The rows of a group lie close to one hidden flat surface of 9 dimensions, which may be shifted away from zero. Surfaces can cross.
In the rows, 128 means zero.
Some rows, each with its group after it:
[158 111 182 163  91 115 155 158 120 140 148 103 165 109 133 143 150]  Vev
[124 128 111 141 126 163  79  61 141 138 114 169 121  81  37 151 115]  Nitez
[143 148 159 138 120 162 121 108  53 174 128 151 124 127 114 133 123]  Das
[ 91 160 118 136 101 126  76  94 108 106  84  56 147 127  94  62 140]  Nitez
[172 141 138 178 148 127 113 116 165 118 136  86  83 145 119 131 127]  Rut
[135 186 142  87 147 139  98 106 150 106 120 118 106 201 126 121 166]  tupu
[ 69 166  83 124 144  60  98 148 206 126  92 106 130 132 121 140 189]  Das
[118 122 107 145 132 210 139 123  78 140 145 182  90 133 137 169 126]  Das
[ 99  82 139  73 146 134 155 147 137  82 109 134 103 187 143 118 111]  Sodi
[129 114 161 131 128 150  89 107  79 197 131 168 152 132  73  90 159]  Nitez
[136 153 198  77 113 130 129 129 139 134 117 157 152 172 109 148 158]  Rut
[132 161 108 148 102 153 149 181 155  84 110 150 129 108 175 154  86]  Vev
[149 176 202 105  93 213 128 102 177 121 141 134  96 164 136 200 146]  Vev
[ 92  85 141 104 109 122 141 139 147 140 124 140 128 119 149 188 139]  Vev
[117 136 148 138 137 189 145 114  93 151 134 139  78 157 117 158 156]  Rut
[203  75 133 139 155 141  89  76 163 133 163 180 102 106  99 159  74]  Rebaf
[137 103 148  91 125 154 145 128 120  81 120 169 115 159 132 166 100]  Rebaf
[128 117 158 134 124 158 165 195 123 120 119 152 124 154 143  87 114]  Nitez
[141 148 141 168 128 145 108 156 146 152 141 103 121 136 157  86 144]  Rebaf
[109 143 118 123 143 141 150 153 162 123 123 195 103 151 111 204 168]  Rut
[107 142  97  93 145 114 132  87 125 135 142 130 122 124 128 188 155]  Nitez
[ 93  84 157 115 101 120 144 147 101 129 110 109 154 127 115 104 142]  Nitez
[101  66 147 134  83 160 106 134 138 148 135 127 126 109 182 152 118]  Vev
[115 157 174  77 127 197 201 178  22 149 115 237 135 179 120 142 133]  Rut
[161  55 164 116 159  52  71  91  84 155 122 131  97 184 138 177 144]  Sodi
[ 90 140  86 115 107 168  77  98 141 107 133 144 155 121 110 132 171]  tupu
[104 206 114 112  82  91  64 193 146 149  73 173 196 107 167  75 119]  Vev
[137 150 103 168 125 110 135 135  90 154 124 144 144  81 122 139 121]  Rebaf
[ 98 140  88 126 122  86 149 179 135 121  94 157 159  94 128 121 116]  Vev
[ 73 176 126 165  98 160 141 163 165 155 122  88 129 109 151 134 180]  Rebaf
[114 116 107 187 156 163 166 139 133 104 131 113  51 139 128 184 142]  Sodi
[139  92 123 139 179 105 124 108 155 176 173  67 102 138 128  55 145]  tupu
[204 106 194  86 142 113 152  99 138 106 167 125 146 157 100 122 114]  Das
[138 127 163 113 142 123 174 165 144 108 104 184 119 154  94 155 118]  Rut
[128 102 105 152 165  68 129 173 123 172 122 153 124 125 130  89 130]  Nitez
[143 126 137 137 106 165 144 140 121 109 137 126 126 116 157 126  95]  Sodi
[108 125 129 109 104  99 148 138  74 110 129  69 161 134 183 106 134]  Nitez
[151  95 140 133 153 101 154 159 116 173 151 162 121 124 157 143 115]  Nitez
[104  94 126 134 148  90 149 168  89 163 108 153 130 138 120 110 137]  Rut
[136 172 146 133  90 181 114 145 154 111 120 139 130 129 164 135 107]  Vev
[104 105 127  93 147 139 114 108 119 191 147 141  95 143 169 135 127]  Rut
[118 131  94 127 135 138 153 135 120 136 137 131 123  98 152 123  89]  tupu
[ 96 134 114 136 122 128 168 181  52 128 112 136 135 144 164 108 137]  Rut
[190 142 167 133 150  95 118  89 124 147 117 195 135 125  23 175 135]  Rut
[169 137 175 137 143 165 120  80 149 145 146 136  94 140  74 153 126]  Rebaf
[181 111 154 215 106 139 117 134  67 150 146 118 114 110 165 165 120]  Sodi
[128  69 120 138 170  80 112 127 118 131 123 127  81 173 132 147 143]  Sodi
[184 108 135 130 125 104  81  56 138 130 144 102 130  95 109 136  83]  Rebaf
[140 170 133 171 113 228  99 126 148  83 144  90  85 177 150 128 162]  Das
[179 150 106 179 152  91 134 168 103 120 137 149 105 148 175 174 137]  Das
[138  75 160 144 155  76 138 155  93 153 121 113  96 172 153 138 150]  Sodi
[100 138 116  88 150 101 171 180 149 135 104 174 137 133 123 104 114]  Das
[115 140 113 132 158 125 116 163 191 107 134 110 110 171 132 102 176]  Das
[ 74 122 144 100 119 162 135 134 158 120 112 128 128 142  96 105 152]  Das
[121 131 140 143 102 162 138 148 122 138 130 156 155 113 105 135 157]  tupu
[140 113 162  95 125  92 149 142 131 159 141 118 155 129 144  99 120]  Sodi
[137  98 117 170 125 177 136 128 131 117 196 100 182 107  75  68 201]  tupu
[142 149 152 141 155 108 181 137 117 142 141 118 145 137  59 103 174]  Vev
[131 112 137 187 137 155 164 158 122 128 136 130  83 130 139 169 137]  Sodi
[128 146 150 135 107 137 154 181 107  99 112  87 131 153 180  76 103]  Nitez
[132 156 141 138  87 102 124 114  62 132 115  90 170 103 136 137 131]  Rebaf
[133 184 128 170 104 128 136 167  84 114  99 131 118 131 162 166 125]  Das
[118 104  65 119 149 160 135 152 190  88 133 171  91 121 166 150  77]  Rebaf
[128  74 103 164 150  85 133 159 154 177 135 124 107  84 171 104  85]  tupu
[130 156 162  69 122 131 142  60 109 129 141  64 128 147 133 121 120]  Sodi
[122  47 168 144 141  72 127 136 131 201 127 134 128 115  86 116 145]  Nitez
[ 95 107 154  95 113 144 166 121 133 135 130 116 136 122 110 128 130]  Sodi
[ 79 140  69 155 120 116 113 152  96 147 100 143 126 101 146 139 144]  Das
[137 147 154 127 112 112 100 122 111 144 121 134 154 137 104 132 164]  tupu
[130  66 121 125 154 102 113 147 174 129 130 147 116 131 133 109 105]  Rebaf
[ 64  38  67  51 139 114 153  70  77 146 175 120 147  96 172 153 123]  Vev
[148 107 130 108 109  89  98 120 141  85 127  78 145 132 178  98  85]  Rebaf
[165 201 149 117 130 171 181 175 151  91 146 133 123 167 166 126 127]  Vev
[115  81 112 158  83 160 105  84  65 111 123 111 134  83 126 162 109]  Sodi
[143 143 145 116 169  91 145 152 139 146 128 111  99 172 148  95 126]  tupu
[139 149 152 133  89 127 105 109 110 142 115 153 159 102 102 172 143]  tupu
[115 113 150 107  83 120 151 109 110 146 148 127 193  82 102 147 151]  Vev
[ 91 102  96  91 148 131 174 153 108 114 148 161 142 143 141 147 162]  Nitez
[127 150 132 107 159 134 177 160 136 117 130 130 108 164 143 107 122]  tupu
[159 115 159 159 148 140 101 135 177 166 150 111  90 146 141 106 132]  tupu
[120 122 103 116 111 183 161 125 115  77 132 154 123 114 140 170  97]  Das
[ 98 106  99 108 163  74 178 129 108 111  88 158 119 119  77 146 107]  Rebaf
[111  98 152 136 120  67 132 151 102 140 101  90 152 129 119  92 144]  Rut
[160 185 141 110 133 119  80  92 104 173 140 192 153 150  94 174 185]  Rut

New rows. What belongs after each?
[117 125 178  88  91 103 146 128 152  89  99 109 155 141 112 148 132]  Rut
[164 128  60 141 177 193  29  39 115 162 176 160  78 130 130 116 108]  Rebaf
[129 112  86 109 168 153 185  70 154 103 199  67 119 111 107 108 128]  tupu
[139  68 105 119 144 104 107 131 150 120 132 155 125 122 139 122  94]  Rebaf
[ 79 114  95 105  76 144 118  96 100  89 109 102 174  77 120 112 101]  Das
[ 93 116 143 112 142 138 121 137 157 134 117 102 101 176 130 102 158]  Rebaf
[206 198 157 136 146 125 102 103 116 153 149 118 118 155 139 109 124]  Das
[135 166 173  90  89 162 127  86  66  91 111 105 134 169 132 160 132]  Rebaf
[147 211 122 121 134 129 138 161 116 140 104 159 105 141 187 141  83]  Nitez
[141  59  60 155 196 117 110 108 132 161 185 185 129 109  70 126 171]  Nitez
[152 105  82 168 163 156  97 131 111 131 171 127 107 152 158  99 151]  Das
[ 98  86 100 107 118 114  88  86  64 148 120 157 149 113 116 152 132]  Rebaf
[ 98  88 118  84 159 113 151 197 114  77  99 140 106 212 174  70 112]  Rebaf
[158 116 225  88 100  94 136 115 126 118 115  74 180 156  82  58 136]  Das
[148 142 151 164 171 136 116 133 194 150 113 124  60 153  89 117 124]  Nitez
[149 147 196 123 109 192 115  93  98 143 146 109 126 164 100 108 154]  Nitez
[137 128  87 124 148  67 130 118 119 114 142  93 160 111 133  99 130]  tupu
[189 130 148 167 136  63 101 132 131 136 144  89 155 129 132 103 145]  tupu
[132 140 105 170  80 122 104 116  44 116 112 103 157  88 154 139 113]  Das
[163  61 150 142 166 105 101 111 102 176 173 128 125 162 100 111 182]  Das
[128 177 132  83 185 120 119 112 124 142 132  85  94 217 141  53 156]  tupu
[113  92 149  77  86 133 143 129 124 132 127 138 185  90 137 103  92]  Sodi
[100  72 131 143 191 101 220 167 133 142 135 137 103 142  59 114 166]  Vev
[ 98 147  93 129 125  61 143 118  57 131  91 106 155  98 111 125 123]  Rebaf
[175 170 139 126 122 126 159 102 128 133 157 110 121 106 165 190 100]  Sodi
[136 117 137 146 121 108 153 167  92 115 115 138 134 136 138 139 125]  Das
[186 112 171 154 159 101 139 110 134 135 112 153 104 129  43 139 102]  Rut
[160 197 117 133 113 144 163 187 134  82 131 134 146 131 198 118  98]  Vev
[195 115 139 133 145 166  94  90 129 113 154 161 104 145 134 131  84]  Rebaf
[208 105 141 148 167  48 139 144 114 131 156 141 133 154 145 153 137]  Das
[ 86  81 131  68  98 168 110 100 133  94 124 156 129 146 149 188 132]  Rebaf
[158 182  67 144 165 147 110 106 142 100 140  95  88 132 159  84  81]  Rebaf
[147  91 137 110 143 110  93 146 167 153 139 159 150 133 126  68 117]  Sodi
[150 161 158  84 154 131 138 184 146 149 134 205 126 187 155 124 144]  Rut
[143 159  91  77 191 103 133 125 186 145 155 164 125 146 130  87 118]  Das
[103 120  97  93 137 165 116 118  98 104 125 155 109 162 153 132 120]  Rebaf
[106 157 102 115  96 194 120 104 178  89 135 112 108 107 168 182 111]  Rebaf
[ 94  77 154 134 103  84 168 185 143 128  78 127 131  96 133 129  80]  Nitez
[130  79  99 106 113 131 106 125 166  86 133 148 132 111 171 149  77]  Rebaf
[ 50 103 158 127 105 111 162 186 182  76  50  78 108 152 102  86 126]  Nitez
[138  80 168  95 142  52 108 116 160 170 115 122 138 130 111 107 112]  Rut
[141 119 128 127 106 136 120 119  76 143 134 142 155 106 135 117 110]  Nitez
[ 90  98  97 110 178 109 111 107 161 145 124 125  89 149 100 102 132]  Rebaf
[148 133 116 105 151 147 113 106 121 141 154 126 138 134 126  68 115]  Das
[112 162 200 120 118 144 113  91 161 156  91  95  89 152  84 145 141]  Nitez
[157 176 140 104 117 104  87 121 186 114 137 132 146 152 150 164 157]  Rut
[129 110 160 153 159 119 133 148 105 169 126 129  98 162 107  96 146]  Rut
[163 188 127 150 116 134 150 101 144  92 125  92 121  94 129 150  81]  Rebaf
[124 137 170 131 110 120 116  94  88 164 110 134 131 123  88 178 159]  Das
[105 125 126 136 103 161 128 159 108  96 102 136 149 127 113  80 115]  Nitez
[126 139 141 139 130 122 161 138 102 131 111 147 122 123  99 153 131]  Rebaf
[129  96 128 123 148  98 130 133 123 140 135 144 132 136 120 127 146]  Das
[ 88 185 112 118 100 141 143 138 110 123  85 158 129 103 133 169 113]  Das
[ 63  93 106 135 151 119 129 146 152 153  90 163 111 106  68 107 135]  Vev
[153 187 133 152 100 194  99 122 104 130 138 134 140 134 142 110 131]  tupu
[102  85 137 100 120 105  85  79 174 139 128  88 126 120 119 130 136]  Rebaf
[194 166 161 128 151 164 134 124 107 139 140 174  97 165 125 125  96]  Rut
[145 116 125 175 132 160 126 145 110 116 137 114 102 135 147 106 116]  Sodi
[131  96 202 134  87 126  98 125 142 169 136 110 155 127 117 139 169]  Rebaf
[143 132 180 161 131 112 144 163 124 116 107 104 122 164  93 104 151]  Rut
[ 96 125 116 122 116  93 131 154  87 148 100 131 165 105 131  80 120]  Das
[138 154  94 158 136 112 129 149 100 119 124 118 130 118 158  97 105]  Rebaf
[115 216 140 116 125 187 121 161 116 125  89 166 110 175 132  88 124]  Nitez
[174  55 159 108 127 122 119 147 125 103 135 185 137 150 143 140  87]  Rebaf
[152 123 121 149 157  98 139 139 101 140 118 164 119 121 101 134 111]  Rut
[110 101 177 124  90 117 152 172 162 134 121 143 144 119 146 187 158]  Vev
[109 175 142  90 100 151 163  98  66 121 126 147 176 118  77 155 163]  tupu
[163  82 124 108 139 130  39  67 112 102 129 126 116 171 128 107 106]  Sodi
[154 195  71 148 129 147 101 114 129  94 141 118 117 118 172 141 114]  Das
[149 127 117  78 151 115 108  82 176 118 161 107 151 136 111  85 124]  Das
[ 97 135  56  55 153 131 118  85 170 119 146 148 154  96 118  87  94]  Das
[112 166  39  69 174  31 102  82  98  78 133  61 168 158 137  64 152]  tupu
[134 109 151 120 129 142 144 126 105 138 155 109 132 151 132 111 156]  Nitez
[118 168 123 112 124 112 142 124 107 148 107 163 134 108 119 160 112]  Das
[149 222 110 147 151  89 104 140 119 165 111 135 119 134 153 116 137]  Das
[ 93 104 140 123 117 125 132 173  96 147  95 156 155 133 113  80 135]  Nitez
[111 149 218 142 105 148 168 160  90 169 109 133 134 165  84 147 201]  Rebaf
[142  91 164 136 139  91 193 107 103 182 161 107 147  86  81 129 142]  tupu
[111 133 117 104 117 171 122  92 130 129 140 134 120 121 135 148 115]  Vev
[109 165  80  92  91 107 152 100 104  72 114  92 149  82 190 192  75]  Nitez
[180 122 158 156 148  72 110 125 142 132 115 114 129 131  87 104 120]  Rut
[ 74 137  62 108 119 186 107 121 140  84 146 138 160 133 111  99 179]  tupu
[179 121 139 136 178 110 112 108 147 169 139 178  93 139 105 142 105]  Rut
[168 109 176 150 141 172 176 102 166 151 184 104  94 116 102 145 125]  tupu
[114 139  65 113 170 127 119  61 124  78 129  73  75 155 129 132 122]  Sodi
[160 106 123 169 131 124 106  93 103 129 141 128  91 122 137 200 125]  Sodi
[122 150 194  74 108 135 153 132  87 168 101 133 168 131  90  39  92]  Das
[157 115 103 185 139 127  90 129  41 165 151 128 128 127 154 104 148]  Das
[115 140 125 101 114 114 139  86 131 126 127 135 139 104 109 202 137]  Vev
[121 135  97 141 106  99 129 117 101  93 113  87 142  95 150 144  99]  Rut
[117  97 126 100 122 102 111 109 104 117 116 122 138 130 135 127 117]  Rebaf
[170 135 142 155 167 109  79  91 210 150 150  51  89 137 117  56 118]  Rebaf
[129  81  75 179 153 111  93 121  59 169 148 157 116 115 146 163 161]  Das
[138 136 163 136 128 149 126 101 117 160 146  82 112 144 112 104 150]  Sodi
[213 147 206 155 134  93 184 162 148 104 145 117 139 156 110 153 142]  tupu
[123 143 132 131 122 136 137 180  89 141 111 166 139 138 154  86 106]  Nitez
[133 128 163 144 164 127 148 118 109 139 133  74  65 194 135 124 163]  Sodi
[133 151 116 107 141 177 178  94 102 117 161 125 156 110  72  84 130]  Vev
[129  96 148 132 113 151 145 132 125 127 129 155 134 110 110 141 104]  Nitez
[100  94 114  88 130  63 151 131 128 136 136 131 117 137 199 223 147]  Vev
[125 124 103 153 152  79 171 154 120 125 124 123 134 108 111 123 131]  Vev
[148 155 207 116  86 118 144  96 113 147 117  62 115 122 175 170  92]  Nitez
[211 163 126 144 122 140 125  79  88  89 138 137 126 104 123 161  56]  Rebaf
[122 128 150  80  90 137 164 114 126  76 110 128 166 107 114 135  83]  Das
[ 95 131  82  87 131  77 118 124 149  75 109 139 166 135 115 151 164]  tupu
